The rows of a group lie close to one hidden flat surface of 13 dimensions, which may be shifted away from zero. Surfaces can cross.
Some rows, each with its group after it:
4; 28; -8; 8; 15; 4; 12; 1; -1; 2; 30; 15; 8; -5; 10; 1; -8; -1  j_53
-6; -31; -9; 19; -1; -20; 5; -23; -10; 2; 7; -16; 7; -21; 6; -18; -2; -16  j_53
-7; 16; -4; -4; 6; 7; 18; -15; 9; 1; 9; 4; 2; 9; -1; -2; 10; -13  j_53
-4; 2; -15; -14; 1; 2; -13; -2; -9; -11; -11; 1; -4; -4; 6; 4; 14; 0  j_359
12; -9; 2; -23; 6; -3; 14; 13; 30; -3; -7; -15; 9; 16; 1; 2; 10; 11  j_783
-6; 9; -2; 8; -33; 4; -39; -4; -29; 20; 1; 33; 7; -7; -1; -5; -16; -13  j_246
-10; -11; -8; 0; 11; -9; -6; 2; -1; 4; -1; 4; -17; -9; 1; 9; -2; 10  j_783
15; -2; 2; 10; 23; -5; 17; 6; -3; 10; 6; -1; 0; -1; -2; 10; -2; 10  j_53
-4; 5; 23; 1; -1; 18; -12; 3; 3; 10; 6; 9; -14; -10; -11; -2; -1; -2  j_246
3; 22; -23; 17; -4; -2; -12; 12; -14; -9; 6; -9; -7; -30; 3; 2; -3; -6  j_783
15; -3; 9; 8; 3; 19; -9; 8; -3; 1; 10; -17; 13; 8; -6; -2; 11; 7  j_359
4; -8; -7; -6; 1; -5; -10; -4; 49; 8; 11; -7; -25; 1; 12; -5; -3; 19  j_53
-8; -4; -19; 1; 14; -2; -6; -19; -28; 6; -16; -11; -1; -8; -5; 1; -2; -1  j_783
6; 16; -13; -3; -3; -6; -17; 18; -9; 14; -5; 15; 7; -7; 4; -5; 1; 11  j_246
-8; -18; -6; 15; -21; -3; -10; 12; -1; 8; -1; -13; -24; -2; 6; 18; -11; 9  j_783
-12; 14; -4; 12; 16; 3; -6; -5; 14; 0; -2; -18; -8; 1; -27; -8; 14; 4  j_783
18; -3; 1; 1; 12; -16; -1; -8; -18; 8; -5; 27; 23; -8; -7; 4; -6; -13  j_246
7; -5; -4; -3; -8; 2; -1; 18; -23; 5; 13; -12; 13; -1; 10; 8; -7; 1  j_359
9; -11; 0; -16; 15; -6; 0; 10; 13; -4; 0; -5; 11; 4; -3; 3; 14; 9  j_783
-14; -11; 9; 8; 11; -2; 18; -8; 5; -10; -4; -2; 0; -1; -11; 1; 13; -8  j_53
-8; -7; -24; -1; -14; -8; -22; 4; 8; -6; 14; -9; 2; -1; -2; 20; -25; -5  j_359
13; 8; -10; -9; 2; -19; 10; 0; 5; -2; -15; 4; 2; -7; -1; -1; 4; -13  j_359
-19; -23; -3; 3; -14; 3; -21; 1; -26; -13; -20; -7; -6; -12; -4; 4; 9; -1  j_53
-6; 7; 5; -28; 8; -22; 22; 4; -16; 27; -24; 7; -4; -9; 4; -24; 2; 4  j_246
-8; 2; -6; -10; -7; 5; -12; -11; -3; -6; -9; 4; -3; 3; 2; -2; 4; -5  j_246
6; 2; 4; 8; -11; 14; -13; 7; 1; 13; 7; 12; -7; -7; -2; 13; 2; -5  j_246
18; 7; -12; 6; 14; 5; 8; 29; 24; 17; 1; -26; -10; -10; -1; 7; 18; 24  j_359
-7; 5; 4; 10; -3; -2; -14; -6; 1; 6; 0; 8; -3; -6; -14; -2; -11; -9  j_246
-12; 2; 0; -9; 10; -3; -3; 2; 3; -1; -10; -3; -12; -3; -9; 0; 0; 5  j_783
-19; -16; 3; -1; -3; 3; -9; -12; 4; -9; 6; 23; -2; -4; 11; -2; 3; 0  j_53
5; 1; 27; -22; -1; -17; -27; 21; -2; 10; 3; 18; -16; -10; -10; -9; -7; 2  j_53
-8; 27; 5; -8; 10; 14; 3; 16; -16; -7; 28; 3; -4; -19; 9; -6; -10; -5  j_359
3; -2; 6; 7; 30; 8; -18; 29; -16; 23; 4; -18; 4; -27; -22; -3; -7; 28  j_359
12; 16; -16; 6; 9; 8; 1; -6; 9; 6; 11; -19; 0; -20; 6; -4; -29; 5  j_783
2; -3; -5; 1; -8; 2; 4; 3; 29; 8; 5; 9; -22; -5; 2; 23; 8; -12  j_246
7; -2; 24; 1; -8; 17; 1; -8; 4; 37; 16; 1; -35; -15; 4; -6; 10; -14  j_359
-15; -19; -9; 4; -7; -6; -2; -2; -13; 3; 0; 6; 11; 11; 12; -3; -12; 18  j_783
6; 5; -18; -14; -8; -3; 15; -15; -9; 21; 3; -2; -14; -8; 20; 5; -12; -15  j_359
-2; 4; 0; 22; 2; 18; -11; 4; -8; 0; 18; -13; -9; -11; -4; 8; -14; 1  j_53
1; -6; 6; -18; 2; 8; 23; 3; -4; 3; 8; 1; -6; -9; 18; 2; 4; -6  j_246
-8; 10; 15; 4; -8; 10; -3; 9; 20; 4; 16; 17; -6; 10; -1; 0; -1; 5  j_53
11; -7; -1; -3; 20; 9; -31; 5; -4; 19; 12; -14; -7; -18; -5; -5; -1; 17  j_783
3; 0; -8; -15; 5; -5; -7; -12; -2; 12; -1; 8; 5; 1; 5; -6; 1; -1  j_359
6; 0; -9; 15; -10; -9; 27; -10; -2; 9; 15; 5; 22; 7; 9; 6; -15; -14  j_246
5; 9; -6; -36; -16; 11; -4; -5; 11; -6; -21; -3; -15; -3; 20; -3; -17; 2  j_246
14; 18; 0; -22; -14; 0; -22; 20; 25; 3; -12; -8; -11; 10; 2; -12; 2; 16  j_783
-7; -18; -3; 5; 5; 13; 4; 5; -24; 36; 12; -15; 1; -7; 2; 4; 8; 11  j_359
-7; 5; 1; -1; -1; -1; 7; 8; 23; -2; -8; -13; -8; 8; -9; -8; 14; 6  j_53
15; 7; 9; 12; 9; 9; 8; 9; -35; -6; -30; 3; 31; 4; -7; -11; -8; 23  j_246
-11; -9; -21; -10; -18; -9; 6; -4; -25; -6; -13; -13; -6; -21; 9; 14; -10; -24  j_783
16; -17; -1; 7; 5; -13; -17; 3; 3; -1; 2; -5; 0; -3; -6; 6; -9; 8  j_53
0; 6; 18; 8; -1; 20; -3; -8; -7; -20; -11; -14; -11; 12; -12; 0; -14; 6  j_359
9; -10; -1; 1; -6; 0; -7; 2; 10; 2; 10; -13; 13; 12; 0; -3; -2; 3  j_246
4; 7; -7; 7; 10; -7; -3; -1; 9; 5; 15; 7; -4; -2; 5; -1; 7; 0  j_783
13; -5; 6; 6; 4; 4; -11; -13; -11; 25; 3; 0; -11; 8; -6; 5; 1; 1  j_783
-5; 0; -13; -13; 6; -2; -1; -6; -12; 1; -4; 9; 1; -5; 8; 1; 7; -3  j_359
-2; 15; -6; 14; -7; 16; -10; 10; -2; 5; 22; 15; 11; 1; 8; 0; 9; 4  j_246
-1; 22; -14; 1; -3; 4; 3; 8; -1; 11; 11; -5; 0; -1; 11; -10; -1; 7  j_53
11; -4; 13; -9; -1; -21; -15; 20; -18; 4; 13; 36; -3; -6; 5; 19; -20; -5  j_53
-33; 10; -30; -15; -2; -1; 9; 4; 8; -11; 8; -2; -4; 5; 12; 12; -10; 7  j_359

New rows, each followed by its group:
-5; -2; -27; 20; 0; -8; -8; -22; 19; 2; 20; -13; 0; -9; -4; 4; -4; -17  j_783
10; -9; -2; -12; -3; 2; 13; 2; 7; -1; 5; 12; 2; -2; 14; 16; 5; -7  j_246
19; 13; -16; -6; 6; 1; -5; -15; -10; -10; -18; 7; 24; 1; 3; 0; -16; -2  j_246
-11; 20; -8; -12; -4; -5; 4; 3; 3; -9; -26; -5; 1; 15; -5; -14; 8; 11  j_783
-12; 9; -7; 4; 0; 17; 13; -5; -24; -10; 22; -15; 13; 8; 7; 7; -23; -3  j_359
-10; 10; 6; 11; -1; 10; -10; 20; 5; 0; 21; -12; 2; -14; -17; 2; -2; -8  j_359
1; -9; -3; -20; -8; -13; -4; 8; -1; 14; 11; 6; 11; 12; 16; -4; -25; 14  j_359
5; -17; 4; 15; -1; 10; -15; -15; -22; -9; 19; -5; 7; 1; -4; 17; -23; -13  j_359
-19; 28; 7; 7; -22; 19; -4; 6; 14; 7; 3; -2; -3; 13; 2; -27; -6; 18  j_246
-6; 15; -20; -15; -5; 2; -3; -5; 17; 0; 16; -3; -11; 0; 17; 6; -15; -3  j_359
10; -23; 1; -19; 16; 0; 4; -16; 9; 7; -1; -15; -4; -11; -12; 19; -8; -18  j_783
-8; 6; -10; -4; 6; 12; -12; -4; 1; -10; -3; -12; 2; 9; -5; 1; -2; 11  j_359
-15; -11; -4; 1; -6; -2; 12; -4; 0; 2; 0; -12; 1; 1; -1; 1; -13; -4  j_783
5; -13; 1; 15; 7; 14; -8; -16; -30; 16; -3; -3; 10; -1; 0; -3; -8; 10  j_53
3; 0; -2; -4; 6; -15; -5; 16; -13; -9; -13; -16; -2; -10; -15; 0; 8; -3  j_53
14; -9; -11; -10; 12; -6; 6; -16; 23; 12; 15; 4; 9; 9; 11; 3; -6; 1  j_783
-15; -17; 10; 23; -3; 8; 3; -1; 23; 10; 17; -5; 7; 10; -18; 6; 13; -8  j_359
2; 2; 1; 8; -1; -4; -6; -17; -1; 20; -6; 6; -16; 21; -10; 3; 9; 0  j_783
-26; -12; -17; -12; -16; 3; -10; 8; 9; 19; -9; -8; -4; 6; -3; 1; 22; 8  j_359
-4; -16; 4; -6; 2; -3; 6; -14; 7; 11; -8; -1; -16; 4; 1; 4; 2; 0  j_53
4; -11; -10; -1; -16; -17; -18; -12; -2; 5; -1; -6; 7; 2; 1; -12; -3; -8  j_53
0; 14; -5; 11; -9; 8; -17; 1; 2; 14; 6; -25; -17; -7; -11; -10; 13; -5  j_783
12; 1; -2; -17; 21; -3; -7; -13; 11; 13; 10; 8; 7; 2; -1; -8; 4; -2  j_783
-2; 7; 8; -3; 7; -3; -23; 7; 19; 3; 12; 18; -3; 8; 1; -18; -6; 22  j_783
-23; -5; 5; -13; -9; -4; 0; -3; 10; 6; -4; 0; -5; 11; 0; -13; 2; 8  j_783
14; 3; -5; -21; -1; -32; -16; 20; 0; 19; -8; 6; 9; -14; -7; -11; -13; 1  j_359
16; -5; 1; 8; 22; 16; -1; 27; -6; 10; 24; -4; -5; -20; 12; 10; 18; 18  j_359
-19; 3; -8; 9; 7; -9; -9; -2; 8; 0; 10; 15; -4; 5; 3; -10; 2; 14  j_783
-15; -6; 31; -3; 23; 24; 9; -19; 7; 9; -3; 6; -16; 6; -17; -5; 11; 1  j_53
27; -15; 4; 6; 17; -1; 21; -2; 5; -11; -1; 12; 8; 7; 17; 11; 29; 4  j_359
-6; 12; -2; -19; 4; 6; 11; -14; -15; 16; -3; 24; 1; 9; 13; -3; 5; 0  j_53
-1; -5; 9; -5; -2; 10; 20; 1; 5; 10; 14; 8; -30; -2; 26; 9; -3; 8  j_359
0; 17; 6; 5; 2; 15; -8; 6; -13; -1; 9; -16; -5; -16; -12; -2; -11; -11  j_359
7; 21; -3; 2; -17; 7; -15; -14; 12; 15; -3; 2; 8; 8; -7; -13; -23; -3  j_246
-7; -3; -2; 2; 2; -4; -2; -24; -7; 22; 8; -6; -6; -14; 4; -25; -9; -9  j_53
19; -4; -11; -13; 5; -10; -5; -13; -7; 5; -12; 3; 2; 4; 10; 4; -11; 4  j_359
-9; -13; 0; 4; 12; 7; -15; -6; -8; -5; 1; 2; -1; -4; -8; 7; 0; 6  j_359
10; 2; 14; -11; 4; -12; 12; 16; 12; -3; -1; -4; -7; 15; -19; 18; 10; -11  j_53
-33; 5; 1; -15; 6; 1; -3; 8; -3; 4; 24; 20; 4; -6; 6; -6; -16; 7  j_359
2; 9; -12; 5; -3; 12; 18; -12; -13; 2; 14; -20; 13; 11; 5; 2; -8; -12  j_359
-2; -14; -7; 0; 4; -3; -11; -11; 3; -4; 3; -6; 15; -3; -2; -1; -23; 2  j_783
15; 11; -7; -11; 0; 9; 3; -14; 6; -19; -2; 4; -4; 9; 16; 1; 21; -9  j_359
-14; -17; 1; -4; 5; -10; 23; 4; -3; -3; -10; -2; -8; 4; -3; 18; 15; -5  j_783
10; 12; -4; 7; -2; -1; 9; 17; 4; 3; 6; 0; 0; 8; 13; 1; 3; 17  j_783
-9; -11; 11; 9; -15; 3; -15; 12; -4; 3; 4; 10; -6; 1; -4; 4; 14; 0  j_246
14; 17; -19; 12; 23; -9; 7; 2; -4; -24; -5; 0; 19; 0; -4; 6; 11; 4  j_783
-4; 4; 5; 10; 0; -1; 1; -1; -6; 16; -23; 8; 0; 6; -14; -6; -9; 15  j_53
2; -20; -9; 1; 18; -3; -29; -8; -3; 14; 1; 1; -5; 1; -4; 5; -6; 21  j_783
0; -10; -2; 2; 9; 5; 5; 10; -9; 0; 3; 1; 3; -1; 7; 7; 15; 10  j_359
8; 13; -2; -2; 8; -7; -16; -10; 14; -4; 1; 3; 6; -8; -18; -8; -6; -13  j_359
8; -5; 3; -2; -7; 14; -9; -1; -8; 8; 13; 8; 10; 2; 9; 6; 7; -5  j_246
7; -21; 3; 11; -9; 8; 1; -4; -8; 2; 1; -16; 3; 5; -4; 15; 2; -8  j_246
